The rows of a group lie close to one hidden flat surface of 12 dimensions, which passes through zero. Surfaces can cross.
Some rows, each with its group after it:
[ 4  9  7  2  4 18  0 -3  3 -2  5  9 -3 -5  7  9 -4  1 -6 -5 17  0]  mulu
[  3  18  14 -27  -4  -5  -1  10   1   9   8  10 -29   6  14  12   5  -2
 -14   0  24   0]  kipog
[ -4  -6  -2 -15 -14   2  -7 -16  -5 -10  -3   5   3 -22  17  -4 -19  -1
 -11  10  -9  -4]  Vul
[  1 -17 -18   6  -8 -22   5   0   3  -7 -19 -16  -8 -16  15  -6   5   8
   8  14   2   6]  Vul
[  9  11  13  -8  15  -2  -3  10  -2  12   5   6   2   6 -20  -9   4  11
   7  -1  -1   3]  sor
[ -1  -5  10  -7  -8 -11   2  21   4   2  -2  -5 -10   3   1   4   7   3
  -7  -2  16   6]  mulu
[ 11  20   2  -8  14   1  -7   8  -6   4  -9  -6   7  11  -2   5  -7  17
  -5  -4 -10   5]  Vul
[ 11   8  11   9 -14 -12   8   3   0  13  -1   1  -2   3  -4  -4 -14   5
  -5  -9  -7 -19]  mulu
[  0   7  19 -16  -3 -11   8   9  -7   8  21  20 -11 -11   4   1  -2   0
  -3   8  11  -1]  kipog
[-10  -6   3  13  -6   7  12  -4   1  -4 -11  10   5   6  25  19  -3 -17
  -6  -7  13  -8]  mulu
[  8  16  12  -2  -6  -4  17   7  -8 -26   1 -18  17 -10  -9  -4 -20 -23
   2  -4 -21  18]  sor
[  1  -1 -11  -3   9  -1   0 -14  -4  -1 -30  -3   0  11  10   3  -3 -10
   5  -2 -10  -6]  kipog
[ 19  -1   8   3  12 -17   0  16 -15   0  -6  16   3  -9  19   2 -11  15
  -3   2  -5  -3]  kipog
[  0  12   2 -11  -8   1  -2  22  -9   2  -6   3   7  -8  -1   8  11   2
 -10   2  -3   7]  mulu
[  8  21  -4   4   4   6   8 -15  12   0 -22 -14  13   7   3  -8  -5   0
   6  -2 -13   6]  Vul
[  3  -5 -21 -11   9   7 -23 -11   5 -18   3 -12 -22   5   9  -2   5 -15
   0   3   4  14]  kipog
[-2  1  7  1  9  2 -1  8  4 -5  8  0 12  8 -5 -3  4 -1  1 -2 -5 13]  sor
[  0  12 -11 -14  16  -2  -8 -20  -4  17 -29  20   3   9  23   0   4  -6
  10  12  -8  -3]  mulu
[-4  0 12  6  1 15  2 -6  4  7  1 18  1 -3  9  7 -3 -4  0 -3 23 -7]  mulu
[-10  -3 -10  -6   6  10 -11 -12   6   0  -5  -7   0  22  -2   1   5  -4
  -4  -6  -9   0]  kipog
[-21 -22  -3  -7   4   2   9  -4   0  -8  11  -5   4   4  -9   4   7   9
  -3   1  -4   2]  sor
[-14  -9  -6   4   4   3  -1  -5  -1  15 -13  17   0   5   8   8  14  -9
  10   5  14  -7]  mulu
[ 12   1  -7 -10   4  11  -7  -8 -21 -12  -7  12  -1 -18 -14  -7   1 -29
   7   2 -13  -4]  kipog
[ -5  10 -10 -17 -11  11  -5  24   7  -6   5 -17 -14   0  -9   8  39  -4
 -14  -1  14  19]  sor
[  8   4  11   5  13   7  -7  17 -13  16  -1  34  22   4  -9  -5  18  -9
   2  -5 -15  -4]  kipog
[-11 -16 -23   1 -10 -14   3   7  -4  -5  -6 -25 -17 -17 -14   2  17   7
  14  15  11   7]  kipog
[ -5  -4 -23  13  12  11  -6 -12  12  -1  -5   4  -4   3  24   6  20   4
   5   6  12   9]  sor
[  9  -2 -14  27   9  19   3 -18  16  -9   1  -4 -11  12   1  -3  11 -22
  11 -14  12  -4]  Vul
[-15 -10   0   1  13 -10   5  -5 -16   1   5  12  -3   7  -2  10  -6 -22
  22   8   4   0]  Vul
[  8  21   1  10  -2 -12  11  14   4  -4  13  -3  10  -5   7  -6   8 -10
   6   6 -11  23]  sor
[ -1   8  -2   2  -7   8   9   8 -14   6 -27  -4   5  -5 -14  14   4  -5
   3  -5   5 -10]  Vul
[  1   2 -12   9  15   1  12  -2  -9  -9  20  -3   3 -11 -10   2   5  20
   8   6  -9   4]  mulu
[-10  28 -19  -9  12  33 -22 -23  -6  18   8  18   8   0   8  14   4  18
  -7   8  -4  -6]  Vul
[  6   6 -24  -6   7  21 -34   3 -12  11   3   5 -15   7 -24   3  27  -6
  -2  -5  -2 -10]  sor
[  6  24   3   2 -10   3  12  -1  11  16   3   2   2 -11   6  -4   7  18
  -2   5   7  -1]  Vul
[-17  -6  -9   0  -6   6   2   0   0 -16  -6  -3  14  -6  11   6   8 -21
   1   7  -4  18]  mulu
[ 12  13   4   5   5  15  -3  -1   3   1  -1   5   6   6  -9  -7   7 -13
   0 -11  -6  -1]  kipog
[  8  -6  -8  -1  26   1  -1  -7 -21   3  -8  19 -15  18   4  15   1   1
   0 -11  -4 -25]  kipog
[ -2  18 -25   8   7   5   0  -3  -9   9  15   4   5  22  -5   5  23  -1
  -3  -6 -33  -8]  mulu
[-15   1  -6  10 -15  -2   8  20   0  -9   3  -3  15  -5   7   8  21 -22
   0   4  -3  20]  sor
[ -3  -2   7   4   8   9  -6  -3   3  13   9  18   2  19   1   2   7  -1
  -4  -9   2 -11]  mulu
[  6 -21 -13  31  22  14  -4   5  -2 -15   4 -13 -14  12 -14  15   3   6
   7 -18  21  -6]  sor
[-23 -19  -8   2  -1 -16   8 -10   4  -3  13  -2  -5   5   0  -6   7 -19
  19  13  -2   8]  Vul
[-8 17 12  0 -4  8 -1  4 10 26 -5 15 24 11 -3 -3 12  5 -2 -1 -2  0]  kipog
[ 15  24 -11  -6  12   8  -6  -9  -8  -2  11   2   2  -4  -5  -8   2   5
   0   2 -24   4]  sor
[ -4   0  -7   2  17  14   4  -1   5 -19  20  -8   7   7  -3   3   9  10
  -6  -6  -8  15]  sor
[  2   3 -26   3   9  12 -28 -17   3  13  -1   0 -10  15 -12  -9  17  -6
  10   0  -8  -6]  mulu
[ 7  5  0  4 -3 -3  3 13  4  8  1 -2 -4 -4 -3 -1 12 17 -3 -1  7 -1]  Vul
[  5   4  -7   6  -4 -11   7 -12 -13   4 -13   7   5 -17  12   0 -17   2
   8  10 -10 -12]  sor
[-12 -16   9  -6   6 -30  23  17 -12  15  -3  15 -12  22  -4   8  21 -15
  10   0   2 -11]  kipog
[ 13  -4   8  -3  11   3 -10  -6  11   1  19  11   1   2   1 -20   1  15
  -7  -3  -9   1]  Vul
[ 10   5   5   3  13   2  -7  -3   8   2   8  13  -4  12   1 -13  10 -22
  12  -3   1   8]  Vul

New rows, each followed by its group:
[  5  -7   7 -10  19   5 -15   7  -1   8   5  12  -8  11  -7   0   7  16
  -5  -5   9  -4]  mulu
[-15  -3   3   9 -10  18  -1 -13   0   4   1  16  25 -15  -1  -2  -4 -14
   5   6  -1  -2]  kipog
[ 13   1  -1   5   4  -7   4  20 -23  11 -26  16   9 -13  -7   3  13   1
   7   2  -5 -10]  kipog
[ -7 -12  21  -6 -11  -1  12  13 -14   2   2   7   6  -7 -19   6  -8  -2
  -7  -7   2 -14]  Vul
[  5  12 -18   3  11   3  -1  -7  -7  -6   6 -14 -16   8  -8   8   1  -2
   7  -3  -1  -1]  Vul
[  7  -6   0  11  10   7 -14   9  15 -13  -6 -11  -2  16  12   3   2  -4
  -5 -12  12  16]  sor
[-11 -10  11  24  -6  -3  23  -5  12   4  -2  -7  15  20   1   6 -11   3
   0 -14  -1 -12]  kipog
[ 10  -1 -11  15  -3   6  -6  17  -3  -2   0  -6  -5 -20 -12   1  17   7
   5   1  14   4]  kipog
[ -1  27   6   2  26 -16  11   5   5  14  19  -8   6  25  -1   6  -7  34
   9   4  -8  12]  Vul
[-11 -12  15  -6  -6  -9  22   3 -10  -4   1   5   7 -14  -7   4 -10   3
   1   5   3  -6]  mulu
[  7  15  -3  -8  15  -5   4  -9 -13   5  -3   4  -2  -2  -7  -1  -8   3
  12   6 -10  -4]  Vul
[  0  -4   7 -12  -4  -4   5   9  -7  -4  16  -3 -10   4 -21  -3   6 -12
  -3  -6  -5  -3]  kipog
[  7  28  28 -20   0   8   4 -11  12  11  23  12   2   1  -7 -14 -13   2
  -5   0   2   2]  mulu
[  8  -3  -3   9  12   7   1 -21  -8  -9   8  12   0 -13  10  -1 -20   1
   6   2  -3  -7]  kipog
[  5   1 -16 -12   2   2 -23  -4   1  12  -9   0 -18   6  -5  -6  16   0
   2   3   4  -4]  sor
[  1   5   2  -9   0  10  -2 -17 -11 -16  16  -4  -6  -1  -2  10 -31   0
 -13  -9  -8 -11]  Vul
[-15 -19   2  11  12   7  10 -20  -5   4 -12  17  15  -4   4   6 -12   2
  15   6   7 -12]  sor
[ 13  -9  -3  21  -5 -22   6  11   4  -4   3 -18  -2   8   0  -7  -7  12
   0  -8 -13  -4]  mulu
[-11   4 -10  11   2   8   5 -16  14  13 -13  -9  10  14  -4   0   5  11
   8   0   0  -4]  kipog
[  7 -18   8 -10   3  -3  -9   4   3 -22  10 -21  -4  -4 -17 -14 -18   8
  -5  -4  -6  10]  mulu
[-10   8   3  -4  -8 -17  18   3  -6   4   0  -6  -4  -5  -2   6  -4  -5
  10  10   3   2]  Vul
[  7   4  -2  -7   8   3 -12   4  -2   0  -5  -4   6   6  -2  -1  -1  15
  -8  -4 -11   2]  Vul
[-10  -2  12 -19 -11 -19  14   5   2   0  25 -12 -21   2  -9   1  -5  11
  -6   4   7   0]  kipog
[  7  16  -5 -13  14  18  -5  -8  -5  -2  -1   7   6  -7   7   4   4  22
 -11   2  -6   1]  sor
[ -1   5 -10  -7  -1  15  -2  -4  -9   3 -23  -4   0  12 -18   5  13 -16
  -1 -11  -8 -13]  kipog
[  2  -5   0   4   0  -5  11   2  -9  -6 -17   3   6 -11  13  10 -10   5
  -1   3   2  -4]  mulu
[ -9   2 -14  11   3  14   1 -21   9   7 -11 -12  13   9 -11  -1   0  12
   5  -2  -8  -7]  kipog
[ 14  17  -6  -5  -9  11   7   8  -9   4 -33 -18   3   1 -37  -4  16 -13
   0 -14 -13 -10]  kipog
[ -3   9 -24  16  -9  -3  18 -16  -2  -4   6 -17 -13  -8  -5   5   2  -4
  13   6  -2  -7]  mulu
[ 12  10  18  -5  -5 -23  12   4   3   9  11   2  -2  -3   6 -11 -17  22
  -4   3  -9  -6]  sor
[ -1   0   9   9 -18   1  22   5   5   7  -4  -2   4 -11 -10   0   5   6
  -2  -4  11 -11]  Vul
[-16   6  13  -6 -10   5   8  -5  -2  18 -10  19  26   0  -3  -2   1 -12
   3   5  -9  -6]  kipog
[ 17   3   2   4   3  -6   5   5   6 -13  -3 -17 -12  11   3  -1  -8   1
  -6 -13  -2   1]  kipog
[ -2  -1   5   8 -15   0   8  21  -5  -4  -7 -11  -7  -1  -4  19   1  -5
  -8 -10  18  -4]  Vul
[ -8  -3   9   0  -8  -5   8   7 -10   7  10  15  -7 -12   0  10  -1  -5
   2   7  15  -8]  Vul
[  6  -2 -13  -4  19  -5  -5   1 -12   7 -10   5  -6  10  -8  -2  16   5
   9   1 -11  -6]  kipog
[-10  -7  -6   3  -8   4  -3  -5  -4  11  13   7  -8   3 -14   2  10  -7
   2  -2   2 -16]  sor
[-21 -14  -5 -11   0  -7  -2  -6  -3   3   3   0   2   7  -8  -2   8  -5
   6   9  -9   1]  kipog
[  0   1 -11  18   4  15  -9   0   4  -8  13   2   3   8   8   6   9  -9
  -5  -9  -1   4]  sor
[  2   6  -7   3  -5   8   4 -14   2  -1  23   3 -21  -4  -6  -3   8 -17
   6   0   9  -7]  Vul
[ 2 10 -6  7 19 -2  7 -9  2 19 -2 17  1 -7  8 -3 12 20 19 16  9  1]  sor
[ 17   5   5  -2 -15  -8   6  -6   6 -13 -13  -8  -7 -15  16 -12 -14 -16
  -2   0  -1   3]  Vul
[  1 -17 -11  -5 -12   1  -2 -12   3 -14  14 -13 -11 -10  -9 -12   0   6
  -9  -1 -11  -7]  Vul
[-11 -13  11  13   5   1   8   2   6  -3   7   6  15   9   5   2  -4  -5
   4  -3   3   7]  sor
[-14  -6  -1   0  -7  -7   8 -15  21  -7  12 -20  -4   7   6  -5 -11   5
   2   5   3  10]  kipog
[  6   9 -15  14  -8   8 -22  20  -5   3  -3   9   6  -2  19  12  18  -6
 -13  -3  -3   4]  sor
[ 11  15  17  -5  -3  17  -3 -12   0  12 -20  30  21 -18  16  -8 -11  -5
  -3   2   1  -8]  Vul
[ -4   9  -2  -1  -1  17  -6 -24   0   5   6   9  11  -5  -9 -10  -7 -12
   7   4 -11  -5]  mulu
[-10 -24 -15   6  -8   1   2  -5 -16 -11 -12  -4 -10 -12  -6  12   0 -15
   5   0   7 -13]  Vul
[  4 -19  -5  14  -1 -17   6  21   1 -12  -3  -9  -9   3  -7  -5  21 -21
  11  -3   1  11]  kipog
[  1   2  10  10  11   3   8  -2  -3   1  17   7  -1   5   1  11 -14  11
  -1  -6   9  -9]  Vul
[ -7 -14  -3 -18   0   3 -10 -19   0  -5 -28  -9  -5   3  -6  -6 -10 -17
   7   2   3  -3]  sor
[  6   8   2  -1   8  12  -4  -6 -13   7   8  18  -5  -7  -6   6  -2   2
   1  -1   5 -14]  Vul
[  7  13   2  -3  -9   9   5 -11  -4  -2 -13  14  -7 -29  18   4  -7 -23
   8  11  22   0]  kipog
[-2  3  5 15  0  3  5 16  6  2 23  5  7 11  0  5 14  4 -8 -9  1  5]  mulu
[ -4   1  -8   5   4  -9  13  -9  -2  12 -20   2  -1  -1   8   7   0  15
  12   8   7  -9]  kipog
[  3 -12   7  -3   0   6 -12  -8   4  -3  10  -6  -5   6 -19 -11 -11  -1
  -2  -9  -3  -8]  mulu
[ -8 -15 -20   5   4   8  -6  -7  -7  -5   0 -10 -12   1  -8  11   5   8
   0  -2   5  -9]  kipog
[-16  -2  -3 -18   6  28  -9 -16 -10  -9   5  10  11 -14 -13   2   3 -12
   1   7  -1   5]  mulu
[ 13  -1  10  13  -2  -5   4  25  -6   1 -14   4  14   5  -4  -1   5  -7
  -5 -12  -9  -2]  kipog
